Every row belongs to one group in each of 4 separate groupings. Each group adds its own fixed numbers to the row, and there is some noise. The rows also spread widely along 13 directions, which tell nothing about the answers.
Known rows, each followed by its group in each grouping:
-.09; -.32; .13; .07; .04; -.03; -.06; -.01; -.18; .27; .00; -.19; .21; .02; -.04; -.01; .12; .04; .05; .05; .13; .02; -.05; .30; -.06; -.09; .04; -.05; -.05 -> Q559 (0) (1) zir
.06; -.08; .05; .06; .09; -.05; -.03; .00; -.07; .19; .01; -.02; -.07; -.01; -.01; .07; .00; .17; -.05; -.12; -.12; .03; -.05; .09; -.02; .13; -.08; .04; -.11 -> Q674 (4) (0) kig
.05; -.03; -.23; -.16; .12; .05; .05; -.08; .14; .19; .03; .00; .03; -.03; .07; -.03; -.10; .23; -.02; .04; -.03; -.07; .00; -.16; .16; .06; .02; -.02; .08 -> Q674 (1) (1) pedi
.09; -.21; .09; .15; .06; -.10; -.04; -.09; -.11; .08; .12; -.11; -.01; .09; -.02; .15; .08; .11; -.05; -.09; -.16; .15; -.11; .30; -.10; -.09; -.09; .14; -.10 -> Q55 (2) (2) zir
-.04; .19; -.08; -.20; .05; .11; .12; -.04; .19; -.24; -.17; .10; -.04; .01; -.06; -.21; -.07; -.01; -.02; -.08; -.12; -.12; .02; -.07; -.09; .03; .07; -.12; .04 -> Q385 (3) (0) pedi
-.11; .01; -.03; -.12; .11; -.09; .15; .11; .23; -.03; -.18; -.05; -.11; .03; -.12; .06; .01; .01; .08; -.09; -.02; .18; -.05; .17; .18; .25; .06; .13; -.07 -> Q385 (4) (2) kig
.10; -.05; -.23; -.18; .18; .16; .16; -.03; .27; -.01; -.14; -.06; -.04; .08; -.06; .12; .03; .25; .03; -.02; .02; .11; -.10; .12; .27; .23; .22; .13; -.01 -> Q840 (1) (0) pedi
.04; .00; -.04; -.07; .07; .02; .05; -.02; .06; -.02; .02; -.02; -.13; -.07; .14; -.05; -.12; .15; -.03; .03; -.13; -.01; .00; -.15; -.07; -.17; .01; .05; -.05 -> Q55 (2) (0) pedi
-.11; .06; -.13; -.13; .10; -.14; .07; -.25; .10; -.04; .08; .02; -.01; .12; .03; -.02; -.18; .11; .14; .08; .09; -.09; .22; -.04; .13; -.06; .15; .08; .03 -> Q559 (0) (0) zir
.17; -.04; -.03; -.10; .25; .00; .12; .02; -.02; .12; -.09; .02; -.13; -.08; -.04; .11; .17; .30; -.10; -.12; -.22; .06; -.21; .06; .14; .32; .12; .00; -.08 -> Q840 (3) (1) zir
-.02; -.16; .08; -.07; .42; .09; .20; .03; -.03; .35; -.12; .10; .10; .02; -.14; -.16; .19; .19; .06; .00; -.01; .05; -.17; .15; .14; .09; .09; -.28; -.02 -> Q559 (1) (0) pedi
-.01; .18; -.12; -.08; -.01; .11; .05; .05; .22; .01; -.08; -.11; .00; .05; -.06; -.15; -.07; .08; -.02; -.10; -.03; -.04; .08; -.03; .01; .14; -.09; .03; -.06 -> Q559 (1) (1) kig
.13; -.03; .22; -.01; .13; .00; -.13; .10; -.15; .04; -.05; .20; -.05; .10; -.04; .22; -.03; .03; -.12; -.06; -.02; -.29; .02; .08; .07; .18; .05; -.04; -.08 -> Q559 (1) (0) kig
-.04; .01; -.21; -.16; -.08; .21; .16; -.06; .31; -.16; -.06; -.10; .12; -.04; .00; -.29; -.03; -.02; .00; .10; .03; .02; .01; -.09; -.05; -.36; -.03; -.07; .13 -> Q674 (0) (0) kig
-.07; -.29; .24; -.04; .13; -.11; -.10; .06; -.27; .11; -.02; .09; .01; -.06; .00; .18; -.04; .01; .01; .06; .02; -.10; -.09; .09; -.02; .04; .11; -.03; .02 -> Q55 (4) (0) zir
-.04; -.14; -.01; .05; .21; .08; .04; -.08; -.08; .13; -.14; -.09; .09; .07; -.01; -.07; .13; .10; .02; .07; .10; .01; -.06; .18; .01; -.03; .20; -.02; -.10 -> Q55 (4) (0) kig
.05; .12; -.25; -.20; -.03; .27; -.10; -.04; .03; -.21; -.10; -.15; .09; .01; -.06; -.07; .06; -.04; -.07; .31; .20; -.15; -.10; -.12; -.04; -.07; .19; .08; -.08 -> Q674 (4) (1) kig
-.15; -.31; .23; -.09; .08; .13; .07; .20; .11; -.05; -.23; .10; -.05; .09; .13; .01; -.14; -.08; .19; .13; .05; .03; .07; .14; .09; -.12; .06; -.16; .07 -> Q55 (4) (1) zir
.08; .06; .01; -.14; -.07; .03; -.07; .20; .01; -.05; .02; -.17; .00; -.09; -.15; .12; .11; .01; -.09; .13; .14; .05; -.13; .01; -.03; -.02; -.04; .23; -.18 -> Q840 (2) (2) pedi
.01; -.27; .04; -.27; .46; -.18; .26; .14; .20; .28; -.02; .23; -.30; .01; .15; .26; .01; .22; .20; .28; .08; .14; .01; -.03; .68; .03; .17; -.02; .00 -> Q674 (4) (1) zir
.00; -.23; -.01; -.05; .18; -.10; -.08; -.12; -.22; .15; .07; .05; .12; .00; -.06; .11; .09; .01; -.02; .21; .15; -.09; -.13; .06; .06; -.06; .17; -.02; .00 -> Q674 (4) (0) kig
.11; -.05; .03; -.04; .05; .12; -.15; -.01; -.14; .07; .13; -.06; .02; .03; .01; -.06; .02; .11; -.06; .23; .10; -.14; .01; -.10; -.09; -.26; -.01; -.01; -.13 -> Q559 (1) (0) zir
.11; .07; .06; -.19; .01; .18; -.02; .12; .05; -.04; .04; -.02; .18; .05; -.25; -.02; .29; -.11; -.07; .20; .18; -.12; -.12; .13; -.01; -.13; -.12; -.08; .00 -> Q674 (0) (1) zir
-.09; .05; -.05; -.04; .11; -.01; -.02; -.15; -.14; .22; -.02; -.01; .15; -.03; -.14; -.15; -.03; .22; .02; -.09; .00; -.04; -.03; -.01; -.17; .25; .04; -.08; -.04 -> Q840 (3) (0) pedi
.09; .17; .05; .05; -.09; .14; -.06; .06; .01; -.10; -.09; -.05; -.14; -.05; .10; -.08; -.12; .13; -.12; -.20; -.24; -.12; .04; -.08; -.24; .01; -.06; .06; -.14 -> Q55 (0) (0) kig
-.14; -.09; .01; -.10; .01; -.13; -.01; .16; -.15; .05; -.14; -.17; -.02; -.22; -.05; .06; -.02; .00; -.04; -.01; -.01; .03; -.19; -.02; -.03; .12; .14; .13; -.15 -> Q559 (2) (2) kig
.01; -.11; .04; .07; -.01; -.12; -.11; .00; .03; -.01; -.01; -.02; -.10; .09; .06; .09; -.06; .00; -.03; -.06; -.09; -.01; .05; .12; -.02; .02; -.01; .11; -.09 -> Q385 (1) (1) kig
-.04; -.07; -.07; -.01; .04; -.03; .06; -.11; .14; -.06; -.09; -.07; -.04; .05; .19; .00; -.18; .10; .03; -.01; .05; -.08; .21; .04; .10; -.11; .17; .11; .01 -> Q55 (4) (0) pedi
-.05; -.18; -.16; -.25; .06; .06; .10; .00; .15; -.29; -.17; -.04; -.10; -.03; -.14; .16; -.06; .00; .05; -.04; -.20; .20; -.31; .11; .03; .23; .19; .12; .13 -> Q385 (4) (2) zir
.12; .08; -.01; -.01; -.07; .09; -.04; -.07; .03; -.10; .00; -.01; .11; -.04; .09; -.14; -.04; .06; -.28; -.12; -.16; -.32; .08; -.10; -.16; -.14; -.08; -.06; .10 -> Q55 (2) (1) zir
.10; -.30; -.01; .07; -.09; -.08; -.09; -.09; -.03; -.11; .11; -.09; .09; .02; -.03; .12; .03; -.05; -.10; .00; -.05; .06; -.12; .20; -.10; -.18; .01; .13; .06 -> Q840 (1) (0) kig
-.19; -.09; -.11; -.21; -.02; -.30; .12; -.03; .06; .10; .03; -.09; .08; -.23; -.02; .09; -.13; .01; .03; -.05; .02; .00; -.02; -.09; .16; .04; .06; .12; .15 -> Q674 (0) (2) zir

New rows, each followed by its group in each grouping:
.11; .07; .14; .08; .19; .07; .02; -.08; -.14; .02; -.01; .03; .02; .07; -.07; -.17; .19; .12; -.11; -.09; -.14; -.12; -.03; .12; -.18; -.04; -.01; -.10; -.13 -> Q55 (4) (0) zir
.06; .18; -.06; .00; .14; .08; .16; -.19; .12; -.12; -.05; -.03; .11; .13; -.07; -.20; .16; .04; -.04; -.06; .00; -.12; .07; .18; -.04; -.16; .10; -.03; -.03 -> Q55 (0) (0) pedi
.00; -.07; .10; -.01; .10; -.14; .01; -.03; -.04; .00; .09; .05; -.09; .06; -.02; -.02; -.01; .02; .07; -.01; -.14; .04; .02; .11; -.06; -.05; -.10; -.07; -.07 -> Q559 (3) (1) zir
-.03; -.27; .00; -.07; -.06; .10; .00; .07; .12; .01; -.12; -.13; -.04; -.01; .11; .08; -.09; .07; .05; .04; .04; .10; -.05; .12; .02; -.13; .10; .09; .00 -> Q385 (0) (0) pedi
-.23; .18; -.23; -.13; .07; -.32; .15; -.13; .07; .15; -.04; -.23; -.09; -.22; -.02; -.12; -.19; .23; .06; -.27; -.10; .06; .08; -.12; .03; .36; .10; .24; -.09 -> Q559 (4) (0) pedi
-.09; -.13; .02; -.08; .07; -.12; .07; -.06; -.04; .08; .03; -.07; .10; -.08; -.09; -.13; .07; .06; .01; .06; .07; .04; -.02; .01; -.03; -.08; .05; -.01; .02 -> Q840 (4) (0) zir
-.12; -.08; .08; .11; .19; .02; -.04; -.17; -.27; .10; -.06; .04; .06; .09; -.13; -.16; .06; .05; .12; -.04; -.13; .09; -.16; .21; -.33; .07; .06; -.15; -.14 -> Q55 (3) (0) kig
.01; -.27; -.08; .02; .17; -.15; .05; -.11; .05; .00; -.01; -.04; -.10; .06; .17; .11; -.08; .07; .05; .08; -.03; .03; .03; .11; .21; -.07; .19; .08; .00 -> Q559 (4) (1) kig
.03; -.07; .00; -.13; .16; -.04; .14; -.01; .12; -.01; -.14; .13; .11; -.02; -.06; .04; .04; .05; -.12; -.05; .06; -.18; .00; .04; .25; .17; .16; -.07; .16 -> Q840 (4) (0) kig
-.02; -.18; .00; -.07; .11; -.25; .04; .07; .12; -.09; .14; -.10; -.30; .04; -.02; .19; -.02; -.07; .21; .17; -.06; .36; -.10; .18; .11; -.08; -.07; .23; -.15 -> Q559 (4) (1) kig
-.05; .00; -.02; .09; .19; -.10; .07; -.12; -.05; .16; -.02; -.08; -.03; .07; -.13; -.13; .04; .16; .07; -.23; -.24; .15; -.10; .20; -.12; .29; -.07; -.03; -.10 -> Q559 (4) (1) kig
-.05; -.17; -.13; -.05; .01; .11; .11; -.17; .30; -.15; -.08; .05; .20; .23; -.03; -.03; -.19; .02; .08; .00; .08; -.03; .17; .16; .13; -.05; .05; -.07; .28 -> Q840 (4) (2) pedi
-.02; -.08; .00; -.03; .13; -.16; .08; -.08; .03; .08; .07; .03; -.11; .00; -.03; .05; -.09; .13; .07; -.12; -.18; .09; -.05; .07; .01; .10; -.03; .02; .00 -> Q559 (0) (0) kig
-.05; -.15; -.03; -.10; .13; -.17; .08; -.05; .06; .23; .08; -.05; .05; -.01; -.07; .03; .04; .18; .05; .04; .02; .13; -.04; .06; .12; .08; -.03; .05; .03 -> Q840 (2) (1) zir
-.02; .01; .04; -.03; .08; .00; .06; -.05; -.19; .04; -.01; -.16; .19; -.14; -.21; -.26; .28; -.03; -.08; -.05; -.04; -.04; -.22; .15; -.26; -.12; .04; -.09; -.08 -> Q559 (0) (0) pedi
-.41; -.04; .28; -.16; -.08; -.25; .05; .19; -.05; -.07; -.24; .05; .00; -.11; -.17; .02; -.21; -.19; .25; -.26; -.04; .07; .00; .16; -.16; .35; .04; .01; .00 -> Q840 (0) (0) pedi
.00; -.06; -.08; .18; .15; .00; .05; -.35; -.06; .04; .09; -.21; .28; .25; -.33; -.23; .34; .06; .08; -.04; .05; .24; -.12; .51; -.27; -.06; .00; .01; -.11 -> Q840 (4) (0) pedi
-.24; -.18; .24; -.08; .04; -.42; -.12; -.07; -.18; .05; .11; .16; .00; .06; -.13; .21; -.14; -.16; .16; .02; .07; -.01; .07; .20; -.04; .10; .00; .03; .03 -> Q385 (3) (0) zir
-.01; -.11; .26; -.04; -.08; .04; -.07; .09; .04; -.11; -.02; .19; .12; .13; -.06; -.01; -.08; -.13; .01; .03; .05; -.18; .16; .12; -.08; -.10; -.17; -.21; .14 -> Q840 (3) (1) zir
.11; -.07; -.17; -.16; .08; .08; -.08; -.10; -.09; -.12; .05; .05; .19; .00; -.16; .12; .05; .02; -.14; .14; .04; -.16; -.21; -.02; .00; .07; .16; .03; .13 -> Q840 (1) (2) pedi
.29; -.05; -.01; .10; .15; .12; -.01; -.09; .02; .10; .01; -.08; -.09; .10; .09; .02; .20; .31; -.22; -.01; -.06; -.08; .01; .10; .09; -.10; .09; .08; -.17 -> Q385 (4) (0) zir
.04; .03; -.23; -.31; -.04; -.01; -.05; .01; .22; -.04; .16; -.10; -.04; -.12; -.09; .09; -.12; .08; -.05; .18; .10; .04; -.08; -.20; .06; .02; -.07; .21; .09 -> Q385 (4) (0) pedi
.20; -.15; .04; .08; -.10; -.02; -.09; -.04; .00; -.07; .16; -.10; .14; .03; -.13; .05; .17; -.13; -.17; -.13; -.17; .00; -.16; .32; -.20; -.18; -.26; .02; .08 -> Q674 (1) (1) pedi
.07; -.12; .19; .01; .05; .20; .00; .15; -.04; .00; -.17; -.03; .02; -.02; -.07; -.14; .15; .03; -.10; -.08; -.10; -.01; -.15; .16; -.19; -.06; -.02; -.15; -.08 -> Q385 (4) (0) pedi
.16; .05; -.04; -.09; .05; .20; -.04; -.04; -.05; -.11; .05; -.03; .04; -.01; -.18; -.05; .13; .07; -.14; -.04; -.19; -.04; -.23; .03; -.24; .01; -.08; -.01; .00 -> Q55 (1) (0) zir
.17; -.07; -.11; -.07; -.04; -.06; -.03; .03; .24; .12; .08; -.06; -.01; -.02; .00; .22; -.06; .15; -.22; -.12; -.01; -.07; .01; .03; .23; .13; -.07; .19; .08 -> Q385 (1) (0) kig
.08; -.01; -.06; -.24; .17; -.06; .10; .06; .13; -.11; .06; .04; -.16; -.01; -.07; .16; .07; .00; .04; .20; .06; .05; -.12; .02; .24; -.06; .10; .11; -.05 -> Q559 (0) (0) kig
-.02; -.02; -.03; .09; -.02; -.13; -.02; -.14; .01; -.03; -.18; -.10; -.04; .10; .12; .19; -.17; .13; -.02; -.30; -.03; -.16; .21; .23; .08; .26; .23; .22; -.09 -> Q674 (4) (0) pedi
-.09; .14; .13; -.11; .09; -.10; .05; .19; .12; .25; .00; -.04; -.02; .02; -.21; -.02; .04; .10; .11; -.06; .16; .10; .09; .10; .09; .22; -.15; .08; -.18 -> Q840 (1) (0) pedi
-.06; -.07; .11; -.12; .09; -.08; .06; .07; -.06; .04; -.06; .09; -.18; -.13; .10; -.05; -.13; .17; .06; .00; -.14; .03; .01; -.17; -.03; .01; .06; -.05; -.08 -> Q840 (3) (0) zir
-.07; .00; -.10; -.24; .00; -.16; .13; .13; .11; -.18; -.06; -.11; -.18; -.17; -.08; .20; -.01; -.07; .11; -.02; -.11; .20; -.22; .05; .09; .07; .08; .24; -.07 -> Q674 (0) (2) pedi
.06; .08; -.14; .04; .27; .14; .16; -.22; .11; .13; -.05; -.09; .10; .20; -.22; -.20; .29; .24; .00; -.08; -.07; .15; -.10; .28; -.01; .08; .03; -.08; -.12 -> Q385 (3) (2) zir
.14; -.01; -.03; -.02; .29; .03; .08; -.08; .04; .04; .03; .06; -.12; .18; -.09; .08; .18; .13; .05; .12; .00; .10; -.09; .17; .15; .00; .06; .02; -.16 -> Q674 (4) (0) kig
-.03; -.02; .07; -.01; .22; .08; .11; .08; -.04; .11; -.20; .04; -.12; -.04; .01; -.18; .06; .18; .05; -.08; -.21; .10; -.13; .02; -.09; .05; .07; -.15; -.20 -> Q385 (3) (2) pedi
.10; -.22; .21; .15; .20; -.07; .07; -.04; -.03; -.07; -.04; .10; -.35; .11; .23; -.04; .00; .16; .05; -.03; -.30; .10; .05; .11; -.04; -.26; .08; -.03; -.20 -> Q385 (4) (0) zir
.23; -.06; -.11; -.01; .25; .31; .27; -.06; .23; -.10; -.13; .00; .06; .14; .01; -.19; .30; .18; -.06; .13; -.01; .02; -.08; .14; .16; -.33; .17; -.14; -.02 -> Q840 (0) (2) pedi
-.11; -.01; .14; -.29; .15; -.06; .18; .24; .08; -.01; -.22; .07; .08; -.11; -.25; .00; .17; -.06; .01; -.03; .07; -.02; -.14; .11; .18; .34; .08; -.08; .07 -> Q840 (4) (1) zir
-.04; .26; -.22; -.19; .15; -.10; .14; -.08; .11; -.03; .00; -.21; -.12; -.04; -.18; -.06; .19; .15; .03; .03; -.02; .18; -.13; .01; .04; .10; .13; .26; -.25 -> Q385 (0) (2) zir
.04; -.17; .12; .05; -.08; -.05; -.15; -.04; .06; -.08; .14; .00; -.09; .23; .04; .22; -.23; -.01; .11; .01; .03; .02; .17; .22; -.05; -.13; -.14; .14; -.05 -> Q559 (2) (0) pedi
-.08; -.13; .03; -.02; -.23; -.10; -.16; .13; -.01; .07; .02; -.26; .03; -.11; .00; .07; -.15; -.04; -.04; -.06; .02; .04; -.02; .06; -.14; .03; -.16; .19; -.07 -> Q559 (2) (1) kig
-.02; -.15; -.22; .08; -.09; -.13; -.04; -.15; .07; .02; .01; -.33; .07; .04; -.07; .22; -.01; .06; -.01; -.13; .02; .20; -.07; .32; .05; .15; .06; .36; -.06 -> Q674 (4) (2) kig
-.03; -.15; -.07; -.06; -.10; .12; .00; .04; .17; -.14; -.11; -.04; -.01; .06; .06; .05; -.21; .06; .03; .04; -.03; .06; .01; -.02; -.01; -.07; .01; .07; .05 -> Q840 (2) (2) kig
-.09; -.18; -.03; -.21; .20; -.20; .11; .04; .01; .09; -.02; .00; -.04; -.11; .04; .06; .01; .01; .05; .17; .07; -.03; -.03; -.05; .28; -.04; .19; .02; .03 -> Q559 (1) (1) zir
-.17; .12; -.01; -.10; .17; -.25; .19; -.21; .15; -.09; -.01; .18; .04; .17; -.13; -.02; -.09; .05; .16; -.12; -.03; -.06; .20; .10; .15; .15; .09; -.01; .10 -> Q840 (0) (2) zir
-.03; -.20; .03; -.15; .07; .11; .03; .09; .06; -.11; .01; .04; -.08; .01; -.04; -.01; -.08; .05; .15; .23; -.02; .19; -.12; -.06; -.03; -.14; -.03; -.03; .02 -> Q840 (4) (2) zir
.03; -.03; -.10; -.07; .04; -.01; .00; .06; -.01; .13; -.05; -.15; -.02; -.15; .06; -.04; .02; .18; -.10; .07; .06; -.02; -.04; -.16; .06; -.02; .14; .13; -.14 -> Q840 (1) (0) kig
.05; -.11; .02; -.16; .35; .20; .20; .04; .04; .13; -.09; .13; -.15; -.06; .07; -.22; .00; .30; .05; .13; -.16; .03; -.09; -.21; .09; -.07; .07; -.26; -.01 -> Q559 (4) (0) zir
.06; -.12; .04; -.19; .07; .03; -.04; .15; -.02; .09; .14; -.07; .06; -.09; -.21; .07; .09; -.02; -.01; .18; .13; .07; -.20; .06; -.02; -.03; -.14; .02; .00 -> Q559 (4) (0) pedi
-.10; -.12; .13; -.03; .10; -.21; .00; -.11; -.16; .08; .07; .11; .24; .05; -.13; .02; .07; -.05; .02; .08; .14; -.16; .02; .12; .03; -.07; .08; -.08; .08 -> Q840 (0) (2) zir
.07; -.07; -.08; -.05; .13; .00; .02; -.14; -.06; .01; .00; .04; .01; .02; .00; .05; .05; .09; -.04; .04; -.06; -.07; -.10; .03; .02; -.06; .14; -.02; -.01 -> Q674 (0) (0) kig
